All rows are made from the same 9 directions, up to rounding. Whole rows:
In the rows, zero is written as 128.
[[126  90 140 138 122 112  92  50 114  71 142 142 140 176 147 104 140]
 [104 120 133 115  84 114 186 160 143  84 105 114  71 116 126 105 182]
 [124 107  75 168 136 134 119  72 164 122  62 135 114 128 102 118 163]
 [107 141 111 132 149 129  93 135 111 200  99 152 117 124 151 112 100]
 [111 130  88  79  94 133 128 162 144 132 117  60 134  66 118 104 118]
 [129 103 121  93 121  88 154 123 128  86 160  84  56 122  98 108 170]
 [ 75 136 160  88 110 117 118 179 109 140 158  97 142  96 148  85 107]
 [152 129 119 105 120 156 160 207 107 169 153 131  91 129 128 124 109]
 [137 111 147 158  89  92 128 154  93 122 199 155 104 162 168 135  88]
 [162 120  90 143  62 112 153 109 153  70 115 112 125 121 139 165 132]
 [121 103 139 102 138  69 141 106 110  97 163 112  36 146 114 104 171]
 [178 164 140 132 125 135 183 153 156 104 138 115 151 107 100 208 134]]

Rows cut short, each followed by the rest of it:
[121 174 133 125 140 145 123 174 127 193 109 137 161  96]
[143 153  88]
[162 133 143 124 152 133 134 163 107 155 189 131 125 139]
[115 152  98]
[101 135 115 139  98 101 149 173 153 129 142  86 121  74]
[110 129 123]
[154 124 103  78 129 162 129 177  95 178 137 126  95 135]
[140 109 102]
[114 177 162 104 150 122  91 142 114 171 144 118 197  96]
[152 155  74]
[ 79 104 139 149 107  86 123 164 109 140 174 127  83 127]
[140  81 117]
[152 125  90  90 151 153 116 127 123 160 115 109 113 120]
[110 120 124]
[103 150 199 111 143  92  92  85  91 113 142 160 155 159]
[184 131 117]
[ 99 180 167 136 147 134 152 173 148 158 104 132 162  88]
[121 154 129]
[140  99  81 136 118 173 131 118 169  98 114  85 168 104]
[ 77 114 143]
[102 110 121 153 105 108 142 133 107 142  89 184  42 167]
[169  92 152]
[165 153 146  59 172 133 140  98 117 119 111 120 110 138]
[117 154 160]
[155 165 153 144 166 118 130 150  91 199 133 196  94 162]
[160 173  98]
[122 158 140 139  87 149 112 105 129 117  64 167 197 136]
[197 151 104]
[184  73  58 162  90 157 143  93 160  70 129 110 126 146]
[ 91 136 144]
[148 146 148 115  97 158 171 167 116 121 103 164 120 149]
[164 145 133]
[146 138 104  95 114 108 116 124 117 139 132 107 113 113]
[145 142 106]
[147 117  97 118 173 159 130 159 114 193 127 138  79 138]
[ 98 108 128]
[142 153 129 138 102 152 156 167 144 130 115 131 162 109]
[135 162 112]
[168 121 107 160 136  74 122 108 121 136 183 128  85 139]
[116 173 106]
[ 70 105 120 152  94 170 114 167 138 139 106 128 171 112]
[139  62 115]
[125 124 142 187 125  70 150  92 150  85 140 142  97 138]
[112 161 160]
[ 71 128 123 161 130 133 115 153 165 143 126  93 178  73]
[ 93 101 121]
[ 70 164 180  56 125  88 103 117  99 128 105 117 128 110]
[185 100 132]
[126  98  98 160 112 152 143 187 118 169 140 150  84 142]
[124  94 114]
[185 145 143  90 101 153 194 151 132  78 124 126 118 139]
[129 174 156]
[ 99 109 157 143 103 159 143 202 113 134 170 138 144 136]
[136  86 109]
[153 149 164 108 133  92 153  90 118  85 124 146  97 154]
[145 169 161]
[147 136 139 113 190 119  98 106 132 139 187  87 167 108]
[ 76 153 110]
[127 109 114 138 114 185 129 196 120 163 151 130 156 127]
[124  97  92]
[146 130 134  70 136 173 144 164 143 106 165  59 183  88]
[ 79 126 127]
[113 124 135 111 143 128  79  51 107 122  76 162 137 165]
[172 102 138]
[141 130 130 114 182 166  84  62 112 149  78 168 154 169]
[140 119 135]
[114 120 122 109 130  74 136 138 116 135 157 104  52 117]
[118 111 142]
[131 136 152 129 172 177 176 184 137 152 123 143 115 131]
[ 82 123 162]
[113 155 122 114 149 174 117 154 124 191  70 151 149 116]
[144 116 114]
[117 177 176 125 159 139 196 163 172 110  99 114 145  87]
[ 78 169 184]
[139  99 116 108 155 206 122 136 130 131 123 119 163 141]
[ 92  87 139]
[ 86 157 151 137 147 179 123 210 128 202 118 140 183  96]
[130 107  92]
[126 111  89  86 102 132  91  97 131 108 121  78 156 105]
[135 103 113]
[159 103 129 175 120 104 116 155  91 154 218 161 101 170]
[144 143  72]
[151 162 106 152 110 184 125 120 138 159  35 185 181 139]
[176 166 105]
[204 147 113 134 184 121 134 125 126 165 176 125 115 131]
[ 84 204 104]
[153 117 136 163 113 150 125 160 123 127 190 134 179 139]
[126 148  81]
[120 148 176 136 119 160 137 139 135 102 123 144 203 131]
[144 143 123]
[147 129 125 147 190 139 101  99 119 170 130 157 129 152]
[109 139 120]
[116 142 116 132 119 188 115 176 136 173 105 128 196 102]
[136 118  87]
[150 139 111 111 126 143 146 126 111 154  67 173  72 158]
[161 133 145]
[135 140  98 116 112  99 133 104 146 117  98 104 107 102]
[128 150 140]
[127 153 144 127 201 180 139 145 141 178  91 147 146 123]
[ 86 132 150]
[122 126  79 114 107 124 112 121 150 132 106  82 140  84]
[118 122 118]
[106 123  92 171 126 125 110 170 129 197 133 136 114 107]
[127 112  88]
[142 133 126  79 154  86 102  59 123 102 132  93 114 123]
[120 141 146]
[ 87 130 149 170  93 129 107 119 133 113 107 155 184 132]
[170 116 110]
[115 164 137  98 185  66  86  30 150 114 102  88 146  91]
[105 162 153]
[112  95 101  74 107 150  93 109 115 111 120  91 140 125]
[140  65 126]
[133 139  83  93 129 131  97 102 136 149  90  96 141  96]
[130 129 114]
[115 152  97 122 122 162 145 171 138 185  52 144 109 104]
[140 119 131]
[112  95 127 169 147 141 171 160 149 123 137 135  78 137]
[ 70  96 177]
[155 107  87 136 111 122 135 105 163  84 146  76 141 103]
[ 83 146 137]
